The same things were measured in two ways. Each way mixes the same 11 hidden numbers, adds some noise and spreads widely along 7 directions of its own, which tell nothing about the thing.
(in the rows, 128 means zero)
Some things both ways: the first way, then the second way.
[118 136 107 126 166 146 146  91 137 188 183 117 122 126 128 152 208 121
 134 144 137]
[143 110 117 120 142  98 155 145 127 165 120 143 126 102 113 195 135 144
 164 155  45 130  71 114 100]

[ 97 106 113 137 168 164 135 106 211 111 178 107 143 152 146 153 143 137
  93 135 138]
[118 135 138 189 143 122 121 128  91 182 128 142 148 148 152 235  96  98
 147 145  97 171 156 108 110]

[101  47 110 119 119 192  54  85 157  86 135  85 130 133 128 120 136 112
 108  83 123]
[148 145  77 125  77 153 141 150 132 114 192 183 157 118 153 175  88 184
 172  64  77 130  80 111 157]

[143 128 156 162 165  99  99 115 160  96 122 168 173  76 157 119  82 116
 123 121 111]
[130 136 118 128 104 116 140 127 138  80 119 116  98 118 147 113 181 166
 141  98 136  91 107 125 134]

[163 155 135  97 133 100 178 137  39 162  95 127 137 122 107 165 149 153
 121 177 179]
[125 193 109 116 142 185 116 133 135 103 149 140 116 161  94  69 134 124
 141  92 133 123 157 144 111]

[147  77 119  95 101 191  76  76 177  95 203  73 109 124 100  98 162 104
 161 119 110]
[126 136 118  99 135 143 130 132 149 101 102  92 117 114 115 102 158 120
 133 114 156  98  99 122 108]

[152 145 115 127 187 148 138 146 169 148 152 142 161 116 165 132 164 135
 144 141 132]
[137 149 138 107 107 142 113  90 115 127 113 142 115 138 125 145 166 180
 140 123  66 106 126 128 108]

[163 133 197  98 109 128 116 117  38 132  83 133 139 125  84 122 128 100
 124 137 155]
[135 147 116 129 117 149 113  99 121 126 108 122 104 149 132 133 154 148
 145 112  96  99 132 126  96]

[120 162 123 147 158 119 142 106 139 150 162 144 133  74 135 153  77 123
 127  64 120]
[155 127 127 166 132 133 131 156 107 132 164 146 169  85 120 100  59 119
 136  99 171 166 161 109 171]

[135  97 113 148 142 134  77 105 169 112 121 154 130  89 152  83  64 105
 120  74 101]
[141 139 110  89 132 161 151 163 156  97 138 101 117 116 124  83 164 143
 161  91 125 100 103 126 121]

[157 193 164 126 202 105 164 151 172 167 185 167 143 104 119 136 136  77
 125 157  92]
[136 158 121 139 141 164 142 160 130 136 126 160 159 156 119 126 137 113
 201 117 120 149 128 141 151]

[155 141 156 137 145 139 167 134 177  78 116 101 157 139 112 164  95 181
  79 173 176]
[136 109 145  81 123 145 114 107 132 114 125  65  89  74 121  62 127 163
  96 111 154 102 123 116 128]

[134 145 175 131 110 107 110 138 101 125  89 148 139  82 100 113  67 113
 113  93 123]
[133 159 117 118 102 176 116 133 127  87 148 127 144 117 134 100 124 149
 149  72 150 122 126 109 135]

[128 118 146 104  41 188 118 146 139 110 119  84 131 111  97  83 105 172
 156 113 140]
[126 135 144  94 112 132 110  84 121  90  90 113 121 114 122 125 178 151
  84 141 102  75 168 130 107]

[114 123  79 123 156  99 158 172 137 168 129 141 115 180 186 133 142 149
 155 125 123]
[172 115  48 109 109 142 166 152 165  69 125 160 136 142 121 113 170 128
 189 115 119 106 134 152 172]

[162 130  98 125 171 175  99  93 128 130 160 148 149 119 150 152 154 141
 195 124 135]
[137 151 153 151 155 110 112  98 111 183 128 137 111 130 107  96  97 134
 115 145 100 111 152 141 144]

[149  76 100 131 106 147  96 124  91  84  99  89 141 185 133 158 180 192
 136 140 168]
[129 175 126 122 127 163 120 121 131 101 108 138 138 164 119 121 169 111
 150 109 133 113 145 128 101]

[140 106 138 105 132 146 143 117 164 106 158  66 129 121 117 138 143 117
 102 148 123]
[152  83 132 116 142 109 145 135 147 154  96 105 140 126 148 187 144  63
 133 155 136 126 131 101  90]

[ 87 161  93 134 177 107 140 135 156 114 122 140 135 116 129 178  99 131
  79  84 132]
[123 158 128 119  72 153 128 107 153  85 103 163  83 158 129 128 172 171
 140  97  93 103 116 142  99]

[150 136  82 145 166 137 121  96 116 124 144 142 161 105 166 174 156 176
 180 133 149]
[145 130 131  95 102 150 121 108 135 115 129 108 131  88 135 123 130 166
 118 112 126 116 105 106 127]

[160  99  90 123 148 140 135 100 152 102 181  67 149 113 107 190 148 166
 132 168 155]
[135  97 123 112 127  94 147 112 150  92  84 105 104 115 125 112 176 121
 121 137 180 107 124 133 155]

[130 100 107 110  96 164  79 105 119 129 136 123 123 135 135  71 165 115
 174 100 112]
[149  95  85 137  95 126 167 152 144  83  92 151 142 148 160 200 204 127
 194 153  85 101 123 138 125]

[158 104 125 134 126 112 109 126  81 131  77 124 127 109 124 125  85 134
  97  85 147]
[151  92 123 132 152  88 154 160 131 150 126 145 128 121 120 126 128 108
 142 148 102 115 139 135 132]

[157 120 132 118  67 142  98 104  48 127  90 116 133 110 115  98 171 153
 165 126 142]
[128 135 153 120 126  85 139 131 139 108 110 145  93 122 116  93 185 146
 107 144  87  66 130 144 103]

[151 148 111  98 146 148 120 120 145 136 166 147 133 109 154 100 143 111
 193 119 106]
[149 111 100 117  88 153 136 124 137  95 120 140 141 121 149 150 140 147
 149 122 124 113 128 132 143]

[101 155  93 119 162  81 175 133  94 218 171 140  83 188 120 173 182 119
 138 127 134]
[120 179 134 144 164 192 120 132 119 157  85 118 152 165  90 164 127  64
 189 116 152 189 140 105  88]

[123 111 129 140 129 130 111 110 125 108 113 136 148 129 136 132 117 141
 128 131 137]
[130 101 161 172 136  86 123 121 122 144 107  83 104 119 167 131 133 109
 118 139 163 108 164 117 146]

[114 108  73 104  86 137 100  80  58 136 134 108 109 106 120 134 148 142
 164  78 137]
[133 151 102 145 101 115 150 154 141  79 150 193 122 132 116 106 124 150
 120 104 118 113 132 152 143]

[138 150 119 102 130 100 126 138  76 158 152 144 118 134 141 129 171 109
 188 111 102]
[136 162 133 158 107 139 120 123 119 112 132 186 156 148 130 125 112 127
 138 101 145 137 146 128 146]

[120 155 160  86 106 124 155 127 145 151 171  88 116  86  52 130 125  87
 131 166 107]
[122 145 156  97 113 158 112  94 138 131 113 107 130 125 131 139 128 132
 118  98 171 147 106 106 133]

[127 165 158 113 119  72 178 164  81 180 129 137 124 134 119 144 150 132
 153 167 130]
[125 200 120  68 148 192 124 100 119 149 124 165 164 159  72 173 144 134
 139 115  70 153  89 118  65]

Other things, the second way, with their names:
<936>: [131  88 112 144  56 130 130 118 137  61  47 105 130 123 172 226 193 137
 185 118 132 115 121 100 127]
<639>: [125 156 141 129 132 139 134 114 123 148 119 135 125 148 132 159 163 136
 147 139  94 128 116 133 107]
<179>: [135 186 131 100 157 187 122 105 137 147 155 149 135 166 100  64  93 107
 122  89 175 162 155 143 143]
<374>: [150  94 154 155 129 117 119 141 114 153 138 106 155  91 156 163  74  77
  96 128 180 161 177  80 106]
<316>: [146  47 106 175 112  77 166 173 170  92  89  85  87 117 182 139 174  77
 160 156 177  90 153 138 149]
<495>: [140 100 105 147 118 105 166 143 126 138 127 181 124 135 131 166 128 139
 142 161  72 124 121 159 128]
<98>: [160  83 132  95 137 105 151 121 125 160 126 112 113 103 135 130 148 146
 108 145  86 101 121 121  99]
<679>: [144 125 164 133 141 129 122 143 136 139 111 104 126 119 134  99 142  91
 144 126 169 131 150 107 110]
<280>: [116 137 142  91 101 148 107  76 122  94  61  78 102 112 125 160 192 170
 120 116  99  93 119 107  84]
<839>: [124 112 187 175 103  84 122 108  93 184 155 183 128 106 153 174  43 158
  84 129 101 157 151 119 158]
<780>: [130 142 115  99 142 137 132 121 125 172 163 142 115 126 113 146  92 151
 117 115  78 136  98 127 107]
<211>: [158 100 109 122 151  95 159 164 153 133 134 145 125 125 122  88 142 108
 152 151 118  95 133 156 167]
<671>: [126 109 151 166 136  64 144 132 119 164 130 167  97 142 144 157 124 121
 111 163  74 103 165 155 142]
<500>: [136 121 170  87 180  85 127 104 115 200 135 103 101 102  97  95 122 151
  82 148  87 104 107 122 106]
<400>: [154  64 123 152  98  94 142 150 136 101  99 105 136  96 172 138 147 115
 161 128 172 116 144 109 165]
<314>: [129 150 150 147 172 138 135 148 133 153 124 120 137 164 126 128 142  56
 138 137 160 156 184 132 113]
<751>: [151 101 135 177 120  69 133 126 139 133 104 142  98 126 136 129 122 105
 125 141 139 111 156 125 142]
<275>: [163 128  69  75 170 147 158 145 162 129 170 101  97 128 108  40 140 139
 139 110 120  80 107 157 144]
<941>: [152  69 147 117 102  84 130 108 135 135 106  99  96  81 152 129 144 161
 118 137 126 100 108 112 137]
<719>: [104 166 156 151 163 141 127 139 114 145 121 119 125 156 124 140 134  89
 144 130 137 145 162 134 119]
<738>: [126  64 156 124 136 110 136 155 142 124 103  33 110  71 172 121 142  97
 120 140 189 108 148 107 146]
<820>: [147  42 135 149  95  78 145 128 128 113  82  84 107  90 183 167 160 132
 135 148 152 105 134 109 143]
<413>: [134 120 120 110 121 115 151 138 153  86 102 125  97 129 118  87 183 140
 143 117 137  88 119 145 142]
<367>: [131 155 144 151 156 144 142 141 113 162 132 152 129 173 125 138 140 104
 152 130 106 150 166 140 109]
<317>: [122 124 147 149 161 130 127 111  96 195 145 120 145 114 127 169  52  96
  87 134 158 180 147 112 119]
<447>: [148 100 103 146 145 109 150 136 134 132 107 101 114 116 130 128 147 116
 152 155 122 107 134 141 147]
<865>: [153 115 101 133 101 158 142 135 131 123 126 148 160 118 145 160 110 129
 168 116 126 138 112 124 157]
<36>: [144 151 105 104 144 174 150 134 128 146 112 128 147 157 122 185 168 110
 154 127  71 133 121 116  55]
<673>: [133  95 157 135 124  54 148 125 118 149 136 179 111  93 114 120  99 159
  81 151  98 115 129 144 153]
<873>: [143 105 116 151 122 100 157 126 134 133 134 167  91 145 135 119 115 140
 139 123 133 140 142 159 172]
<104>: [138 120 149 163 144  85 122 165 138 136 143 119 100 118 137  52 109 107
 150 117 178 105 146 133 174]
<334>: [127 106 156 177  74 122 104 127 118  64  81  91 128 112 190 123 163 134
 175 105 206 101 161 112 190]
<658>: [134 128 118 120  84 124 127  99 133 108 109 175 106 147 135 143 147 185
 146 134  63  85 113 159 153]
<767>: [161 139 123 104 137 150 131 110 132 143 114 150 160 163 126 132 152 101
 160 128 142 138 137 124 133]
<903>: [153 124  84 147 170 105 152 156 123 143 152 152 136 130 100  81 111 118
 169 134 135 128 123 151 183]
<650>: [135 128 114 106 139 122 150 136 132 134 117 144 123 148 124 163 175 133
 141 140  66 103 119 135  95]
<642>: [142 102  93  89 118 120 161 142 146 113 142 140 119 101 121 116 131 162
 139 131 104 103  77 149 157]
<426>: [121 121 161 148 126 121 129 120 122 148  82 120 129 151 149 207 155  87
 141 145 124 145 154 108  95]
<283>: [140 133 132 121 112 115 113 102 137 106 117 117  97 124 133  87 162 155
 125 116 132  78 128 130 137]
<694>: [122 117 157 157 140  82 119 123  95 187 135 169 145 130 132 190  89 114
 114 162  80 134 157 130 141]
<683>: [119 126 135 143 114 116 138 128 129 137 131 154 129 134 146 169 122 132
 143 140 119 134 118 139 149]
<862>: [149  89 149  96 157 161 139 142 143 132  87  27 128 102 151 108 170  74
 143 141 201 132 143 100  98]
<352>: [141 131 150 148 187 150 121 172  91 193 184 102 176 119 152  97  63  77
 153 123 182 161 168 110 153]
<668>: [123 144 134 109 158  95 143 104 123 145 105 158  96 153  95 131 176 146
 102 159  55  87 115 157  85]
<934>: [102 204 159 122 143 164 101 102 114 153 122 165 126 171  90 127 121 124
 124 113 113 147 133 135  92]
<574>: [125 186 151 117 114 173 118  92 118 136 135 174 122 157 105 112 108 154
 120  84 138 168 130 130 115]
<896>: [157  95 130 102 146 104 170 175 166 124 101 116 103 122 116  85 195 108
 178 143 121 101 103 135 115]
<82>: [137 163 119 122 103 154 127 124 137  91 128 156 115 144 120  91 151 160
 149  96 119 111 128 142 133]
<940>: [116 176 118 130 124 111 139 106 124 128 133 204 101 154  93 142 149 180
 118 142  39  95 106 168 114]
<412>: [174  60 163  88 124  94 134 126 166 123  85  65 116 109 176  89 193  88
 123 138 193  82 136 101 118]
<669>: [119 123 156 175  94  75 119 106  96 160 157 177  97 103 140 166  66 196
 112 107  82 144 115 125 168]
<386>: [141 120 141 156 144  77 151 140 120 157 149 177 119 138 127 116 114 124
 113 145 108 117 155 151 149]
<416>: [144 155 124 161 159  98 149 114 119 159 130 190 107 170  91 120 130 116
 116 154  82 132 164 163 113]
<287>: [141 144 110 117 166 176 136 149 138 143 156  98 136 140 125  78 105  91
 150 115 178 136 141 137 137]
<618>: [149 105 122  79  83 158 128 108 154  81  85  72 109 108 159 149 197 147
 129 106 132  87 104  95  75]
<786>: [151 174  94 148  79 176 109 119 122 102 154 167 135 147 142 122 114 176
 170  64 102 113 121 122 140]
<462>: [131 115 171 116 105 127 116 123 114 106 131  85 113  81 152  80 133 165
 104  87 180 118 129  96 129]
<617>: [144 149 130 126 153 109 120 125 123 162 137 158 128 154 117 121 140 118
 128 150  58  85 150 139 102]
<752>: [147  65 131 178 164  67 173 189 143 134 139 101 126  92 160  94 125  70
 151 165 206 129 159 143 203]
<634>: [160 101  97 101 106 127 130 109 120 141 177 145 124 113 147 116  81 178
 120  97 121 116 105 127 161]
<70>: [122 136 154 108 107 133 109 118 107 144 177 113 120  64 135 117  72 189
  82  84 116 132 110 100 131]
<80>: [147  70 152 127 134 109 119 115 121 161  96  70 133  95 159 168 125  99
 118 150 150 127 145  90 113]
<551>: [136  97 129 179 124  86 146 150 144  99  82 129 125 145 157 155 170  65
 143 154 156  97 191 138 145]
<649>: [152  80 112 101 163 134 152 130 168 137  78  71 127 148 143 140 171  31
 133 171 187 118 158 136 105]
<39>: [168 146  82  92 146 151 154 139 133 107 130 129 126 139  98  87 187 154
 164 100  79  98 125 132 111]
<591>: [138 120 135  66 132 150 133 126 152 115  99  79  94 115 117  87 185 144
 133 118 119  89  94 120  79]
<670>: [136 146 126 173 121 109 120  98 121 136 119 159 108 165 132 146 125 120
 141 119 139 142 156 131 137]
<16>: [158 115  51 151 154 112 178 185 130 117 172 188 168 145 127 124 127 118
 196 141 117 120 117 164 194]
<569>: [129  95 150 143 128  98 124 108 122 135  48 102 112 125 133 195 168 104
 138 164 103 112 143 112  99]
<264>: [142 129 147 139 121 103 124 119 116 148 126 165 121 127 123 124 111 148
 129 125  96 126 139 127 137]
<887>: [145 128 110 108 164 150 130 136 123 177 147 100 150 100 104 163  80  99
 129 125 115 162 116  97  95]
<686>: [117 129 157 115 105 171 123 121 120 129 124  73 139 118 187 177 148 130
 136  96 163 140 116  92 102]
<892>: [157  64 104 152 137  60 162 146 126 133 112 134 115 103 133 150 137 121
 137 175 111 110 134 145 155]
<204>: [116 151 150 150 129 137 124 133 102 150 147 146 132 134 137 141 114 141
 139 114 109 139 131 130 121]
<806>: [124 143 143  83 168 152 145 154 130 163 162  97 124 125 130 113 140 124
 135 102 121 133 107 115  94]
<223>: [105 161 164 143 119 129 106 105 115 125  98 145 112 162 129 156 151 119
 119 132 117 121 152 132  93]
<611>: [103 144 164 167 140  92 101  92 146 101  45  68  59 165 131 110 205  75
  98 140 174  68 182 125  72]
<484>: [107 145 183 134  90 165  89 111 119 120 113 103 127 117 166 134 112 132
 117  92 175 128 140  98 117]
<319>: [145  80 112  81 151 111 151  98 121 182 119 125 139 111 123 173 112 138
 117 162  98 131  90 134 142]
<12>: [126 150 129 127 119 148 128 109 111 139  94 166 127 153 103 188 154 141
 147 145  48 135 132 132  77]
<439>: [137 127 131 100 116 143 153 132 141 129 142 151 125 115 116 118 116 145
 121 110 141 151  90 126 120]
<33>: [153  83 140 138 134  89 142 137 127 137 133 103 130 101 161 110 124 119
 125 134 166 113 158 122 176]
<525>: [145  90  97 153 140 116 166 164 120 149 143 156 168 129 151 179 104 103
 166 153 123 143 129 141 172]
<636>: [142 124 126 136 124  90 154 119 115 154 138 208 125 135 105 142 109 174
 141 132  81 146 104 148 164]
<7>: [139  88 137 115 106 111 149 132 123 140 154 105  94  77 153 111 116 202
 138 104 117 119  87 122 166]

Some of these things the first way, each followed by its name:
[102  98  90  91  80 159 121 128 129 130 162  68  89 213  96 131 224 148
 150 144 136]	<934>
[ 94 109 113 129 120 139 113 163 187 123 145 134 118 198 170  80 166 131
 138 109 101]	<352>
[137 126 143 150 145  92 156 160 147 122  98 108 117 203 127 134 160 139
  61 152 133]	<896>
[157 134 149  79  91 102 172 146 108 116 120 107 113 173 123 100 137 127
 166 198 125]	<649>
[130 127 156 137 114 110 137 137  65  94  65 112 152 172  88 185 151 177
  73 167 186]	<204>
[129 141 122 129 183 135  78 105 102 140 128 191 149  95 169 129 116  90
 170  57 109]	<786>
[153 128 114 134 154 150 111 104 112 104 111 109 155  94 104 173 108 155
  90  89 173]	<12>
[140 166 186 103 112 102 148 139  96 147 137 140 138  87  98 114 111  99
 136 136 120]	<668>
[ 97 147 141 158 100 128 144 120 166  85 112 105 152 131  90 149 114 174
  89 159 146]	<752>
[ 86 153  76 125 191 134 151  96 195 131 194 135 130 114 154 159 133 113
 112 103 115]	<316>
[151 159 156 127 135  78 162 148  70 189 108 179 131 109 139 125  99 134
 158 146 141]	<280>
[151  81  85 135 181 160  99 106 168  93 152 105 164 100 163 155 129 144
 102 107 143]	<650>
[177 131 152 117 176 150 125 122 176 112 162 101 145 113 108 136 171 102
  97 162 123]	<104>
[158 151 133 151 141  78 124 145 148 117  96 164 138  68 156  94  33 127
 127  81 105]	<673>
[154 155 160 101 156 126 166  98 194  94 214  90 130 123 106 132 153  85
 118 176 102]	<439>
[113 132 152 152 171 127 127 149 223  65 144 130 166 115 131 157  54 132
  74 115 120]	<525>
[ 98 132 113 139  91 120 117 109 136 115 116 133 113 148 121 100 100 136
 132  88 121]	<862>
[158 136 156 109  76  96 128 150  46 128  50 126 133 122  92 111 127 153
 128 157 158]	<223>
[166  98 146 116 114 123 115 130 123 116 119  90 122 165 103 111 153 119
 128 156 130]	<636>
[160 116 103 129 164 129 124 110 134  69 135 128 147 182 161 159 156 160
 132 144 151]	<495>
[168 132 204 117  96 115 131 117  69 106  72 122 147 105 107  93  85 108
 104 127 139]	<98>
[117 136  68 105 168 147 135 107 141 149 192 109 135  89 114 187 156 139
 139 119 144]	<642>
[ 88 145 114 132 136  81 136 139 102 150 112 157 125 106 138 157  86 137
 121  87 132]	<611>
[100 162 154 106  88  90 167 138  75 177 140 135 100 164 122 102 181 110
 144 132 113]	<462>
[110  87  96 136 131 148 133  89 146 118 134  93 120 150 141 159 120 168
 113 122 163]	<887>
[121 127  95 121 144 116 176 108 126 128 159 102 123 158 184 156 167 160
 134 132 138]	<374>
[102 144 133 132 117 136 100 141 132 132 102 138 144  89 113 125 103 134
 137  84 126]	<283>
[141 145 151 100 123 160 109  97 113 125 157 115 131  95  77 137 125  96
 151 112 121]	<865>
[128 139 128 142 140  74 157 155 114 145  85 142 129 132 140 135 102 142
  99 142 134]	<426>
[161 107 102 131 151 125 105 116 142  92 134 135 146 135 182 110 137 132
 154 120 111]	<386>
[128 149 117 151 147 108 129 116 145 124 107 142 159  36 123 132  50 130
  99 101 124]	<314>
[111 169 179 132 128  94 175 155  94 160 101 124 149  93  86 173 103 140
  80 142 156]	<500>
[ 85 148 144 137  85  90 157 158 100 152  70 136 121 130  80 136  83 157
  77 138 155]	<719>
[ 99 158 143 106  94 117 166 136  67 169 109 102 113 162  87 151 187 141
 126 153 152]	<941>
[140 141 177 117  97 141 130 119 146 118 127 111 134 105  96  90 104 115
 125 131 129]	<892>
[117 170 133 106 138 110 183 177 133 166 145 127 121 169 131 139 176 134
 135 167 120]	<211>
[194 108 139 109 118 152  88 100 168  88 138 126 143 116 132  56 157 109
 184 185 105]	<683>
[107  85 134  97  98 195  77  72 185  83 197  81 133 108  94  88 157  79
 126 119  97]	<686>
[208 166 200 118 135 108 113 139  77 118  76 123 185   4  66 133  65 100
 128 139 132]	<767>
[146  89  85 116  91 140  83  95  87 112  95 123 113 141 147  86 133 135
 169  98 123]	<839>
[138 161 190  80  91 142 150 134 100 176 144 101 107 110  66  89 154  74
 128 133 111]	<264>
[137 112 158 102  81 167 112  90 151 130 144 111 117  86 116  51 115  99
 147 126 110]	<70>
